Each new row is followed by its nearest point in the smallest flat space through zero that holds the last named rows.
In the rows, 128 means zero.

K_245 (4 x 16):
132	104	98	169	152	121	161	191	191	62	166	109	145	109	172	145
131	122	141	109	165	103	153	91	137	193	150	97	98	138	153	178
109	145	125	133	198	115	121	188	160	142	108	108	102	142	100	93
119	149	112	103	85	135	139	113	172	185	175	110	203	96	122	164
New rows:
128	144	138	124	110	151	114	177	156	85	106	149	103	90	125	131 -> 126	128	118	144	125	136	122	160	136	90	121	137	138	124	122	105
193	91	135	193	106	134	168	139	84	110	98	63	147	112	97	140 -> 137	114	126	141	117	131	133	126	119	95	130	137	125	126	145	132
133	101	159	105	107	115	137	130	127	123	141	95	114	148	129	88 -> 129	126	132	128	133	126	127	125	121	127	123	130	118	133	129	126
129	110	163	177	152	152	175	145	152	110	126	103	122	126	155	160 -> 135	108	121	146	153	116	150	143	149	104	146	115	114	127	162	149

K_3 (4 x 16):
81	157	139	149	161	146	103	154	145	143	204	98	127	55	138	141
159	125	103	123	127	135	136	109	133	145	177	121	155	153	143	123
140	133	173	155	110	125	137	97	153	113	112	80	114	140	145	137
81	105	186	132	99	154	129	110	98	148	105	123	104	137	175	132
New rows:
142	112	121	166	111	127	130	107	98	182	114	90	124	135	93	127 -> 136	124	135	130	119	129	133	115	129	129	125	121	128	142	137	128
127	131	179	134	155	74	125	88	123	108	142	153	121	127	133	124 -> 128	130	142	136	124	126	129	123	135	121	118	116	121	127	130	131
135	143	123	127	176	83	98	147	141	118	142	151	115	128	144	152 -> 129	140	113	129	143	121	122	144	137	121	136	130	130	108	110	129
130	128	121	132	80	109	118	126	95	193	99	123	115	136	174	121 -> 115	107	144	120	108	142	134	114	104	145	117	138	124	151	154	125

K_552 (4 x 16):
97	90	184	184	86	126	162	114	120	194	105	181	113	118	112	69
79	94	138	172	108	89	140	138	118	197	81	113	95	165	137	207
96	73	120	166	110	167	118	169	101	166	45	162	77	209	97	161
146	142	158	149	69	141	135	122	146	168	95	126	111	153	104	155
New rows:
111	128	83	132	86	159	98	153	132	103	141	133	86	99	144	166 -> 133	131	112	119	133	137	117	139	127	117	119	119	123	146	125	151
114	111	132	136	134	96	107	88	173	156	111	146	162	132	130	96 -> 118	122	145	140	122	115	141	118	128	144	135	136	131	112	132	110
144	107	164	164	163	149	104	90	118	136	146	113	165	84	84	93 -> 131	129	144	130	126	129	138	115	130	126	146	145	140	101	127	82

K_298 (4 x 16):
118	114	122	83	95	157	129	138	71	122	98	132	133	149	121	152
165	123	150	129	191	120	100	123	187	163	69	95	83	136	109	145
153	164	136	122	93	132	123	77	160	156	115	156	145	128	147	155
109	101	135	150	125	108	150	156	131	108	114	187	128	151	93	96
New rows:
137	150	121	149	143	166	141	93	108	119	138	170	164	147	114	93 -> 121	133	127	137	105	122	140	122	129	122	138	161	144	130	129	120
90	154	145	110	149	89	152	92	156	91	141	162	95	147	166	138 -> 131	137	131	145	123	117	133	117	150	130	136	149	135	125	130	120
148	149	123	142	160	90	169	101	105	121	119	105	159	145	96	88 -> 124	123	129	142	139	118	132	136	137	123	136	131	125	126	123	114

K_939 (4 x 16):
128	112	97	173	147	152	185	156	139	118	133	89	116	77	79	107
133	158	113	135	130	117	113	139	150	154	119	135	130	151	65	69
155	135	56	122	110	130	95	160	129	127	138	110	135	90	101	128
102	127	93	112	185	170	116	102	128	114	113	150	132	136	160	107
New rows:
130	126	131	177	146	114	74	133	100	112	101	132	119	112	77	136 -> 135	135	114	132	122	124	123	139	133	134	129	123	129	124	106	116
112	145	118	94	110	161	124	158	104	163	147	136	120	98	112	96 -> 135	135	102	127	127	130	116	138	133	131	128	125	130	122	110	115
101	158	130	127	152	135	129	127	101	152	126	110	129	165	95	104 -> 120	141	132	133	143	129	129	123	140	139	119	138	127	149	105	93
142	107	131	127	85	144	107	87	140	139	100	114	93	164	154	131 -> 127	131	144	116	121	119	115	118	124	130	127	139	131	144	146	138
151	184	136	92	163	190	146	137	156	153	100	162	117	168	96	148 -> 116	142	127	124	150	135	120	115	137	137	116	146	130	154	118	95
164	113	118	95	134	134	117	126	161	96	160	126	124	193	117	120 -> 129	139	124	117	128	124	108	124	130	135	124	140	132	143	127	118

K_840 (4 x 16):
130	140	167	88	97	159	155	149	103	139	150	148	120	131	100	156
145	153	138	109	135	173	128	118	108	137	108	87	78	133	104	154
124	149	117	104	111	119	165	135	160	158	153	138	119	118	109	117
122	147	150	133	179	130	135	147	125	122	105	119	135	175	64	118
New rows:
123	130	114	132	126	153	161	142	148	113	91	149	161	127	111	88 -> 120	131	128	132	140	112	137	137	141	130	131	138	143	139	111	114
100	154	92	131	91	85	140	129	99	165	137	109	127	141	145	172 -> 130	130	119	119	110	129	135	123	136	138	139	129	119	112	140	130
127	143	129	140	168	131	143	161	127	100	146	89	116	107	90	156 -> 130	142	135	125	147	138	132	131	126	130	116	113	116	144	100	129
144	148	130	144	95	83	137	134	94	84	103	87	162	106	159	93 -> 127	111	119	146	130	117	109	121	126	115	123	130	141	122	155	123
165	154	161	146	161	88	149	93	138	112	152	113	146	169	98	113 -> 121	138	130	137	160	115	134	138	140	127	118	127	139	153	95	111
136	159	170	125	129	151	167	163	108	165	95	99	138	93	154	144 -> 134	137	140	110	116	151	135	129	115	134	130	122	110	126	119	145

K_594 (4 x 16):
70	113	137	88	130	111	92	101	97	84	108	179	127	119	113	148
75	179	139	96	128	111	150	113	129	140	94	159	140	160	132	132
97	172	126	118	101	126	133	121	108	114	100	119	71	130	122	106
82	135	130	140	119	127	113	124	163	104	200	136	150	132	176	162
New rows:
160	159	114	125	102	110	89	171	82	138	147	134	98	173	97	65 -> 143	140	123	132	116	133	134	132	113	130	106	107	90	122	114	104
155	97	127	138	158	116	98	140	160	190	121	145	149	137	124	138 -> 161	102	130	131	153	128	136	135	139	153	127	134	172	133	123	136
148	99	127	123	130	102	99	117	141	122	87	99	140	106	137	129 -> 147	104	127	127	136	129	119	129	117	126	120	130	130	118	114	126
114	137	86	158	132	121	117	124	117	131	139	120	105	91	116	153 -> 126	123	124	135	118	132	116	129	124	112	141	119	108	116	130	126
152	107	133	135	163	139	121	131	103	131	116	147	147	120	98	114 -> 156	96	129	121	145	127	122	128	114	135	107	137	144	120	105	127
127	115	136	101	104	143	116	87	123	119	104	142	127	107	130	151 -> 114	117	130	114	130	123	113	119	113	112	117	145	125	121	118	133

K_892 (4 x 16):
120	95	94	127	102	128	141	158	142	118	50	147	83	162	81	111
135	145	119	124	144	151	100	155	147	129	98	75	82	89	121	121
116	114	129	159	122	221	82	165	152	131	139	149	63	131	128	98
85	73	115	110	108	196	129	188	154	164	128	104	108	122	169	125
New rows:
108	122	117	100	91	111	115	96	105	123	177	194	87	103	110	125 -> 131	128	136	145	123	134	125	114	121	120	146	166	132	149	122	122
150	155	145	102	161	135	165	145	99	128	137	105	73	158	107	132 -> 137	140	125	130	134	124	120	128	130	122	114	118	114	120	116	125
122	109	126	118	154	186	189	95	178	196	161	98	142	137	99	114 -> 111	109	129	119	122	148	132	142	133	144	144	120	137	125	154	132
181	120	111	100	102	130	144	108	83	140	106	133	97	148	109	152 -> 133	126	119	127	123	108	138	125	126	119	102	136	124	140	107	126

K_760 (4 x 16):
144	96	136	164	145	69	91	185	138	108	186	157	155	87	132	78
148	101	134	112	175	97	111	154	144	135	148	159	159	118	129	107
167	131	141	153	123	89	52	129	148	82	128	129	158	130	145	156
136	115	158	130	120	113	97	109	35	124	152	136	124	91	112	96
New rows:
146	172	106	97	140	173	113	153	99	115	93	102	108	91	138	155 -> 128	139	131	119	119	143	127	104	113	128	110	118	121	138	127	146
108	122	107	169	130	119	119	129	103	84	87	121	105	147	104	149 -> 127	142	129	146	101	132	117	117	122	112	121	113	119	130	131	142
163	124	93	126	105	126	166	86	111	88	150	159	168	164	94	169 -> 135	135	131	120	127	133	118	112	126	124	113	123	130	139	130	147
131	108	134	154	85	124	147	155	121	150	165	112	115	164	166	156 -> 116	136	120	151	105	131	137	138	140	119	133	117	117	126	131	127
98	98	154	110	83	145	126	90	106	141	159	125	152	135	164	131 -> 125	131	135	126	118	135	127	113	98	129	126	123	119	123	122	127
162	164	166	102	104	83	130	105	148	113	149	141	100	90	129	154 -> 139	131	135	135	121	119	104	122	122	114	127	126	133	127	131	137

K_423 (4 x 16):
172	89	156	186	182	105	146	106	133	107	95	136	124	128	145	123
163	136	112	115	146	140	125	76	106	133	145	109	87	127	154	100
161	155	134	110	149	124	122	153	101	129	113	142	88	130	129	105
146	171	132	118	142	129	111	131	86	158	125	108	94	146	175	95
New rows:
112	136	127	89	94	164	137	118	138	96	168	103	123	109	146	87 -> 118	138	102	96	106	147	122	103	126	135	158	115	119	123	124	124
144	132	96	84	96	108	171	167	134	135	161	102	163	118	96	130 -> 107	135	113	98	100	138	125	143	137	125	142	136	134	120	99	139
163	105	133	118	163	85	163	91	91	88	142	95	161	124	104	104 -> 157	103	127	143	151	126	139	93	134	111	127	130	116	120	128	123
164	162	160	87	129	96	114	163	148	169	120	102	142	165	129	92 -> 127	162	139	120	130	123	116	164	104	147	116	127	117	141	145	115
119	140	106	132	84	89	151	146	137	91	124	166	168	157	95	155 -> 104	117	131	126	110	125	133	160	150	116	123	148	154	121	92	152
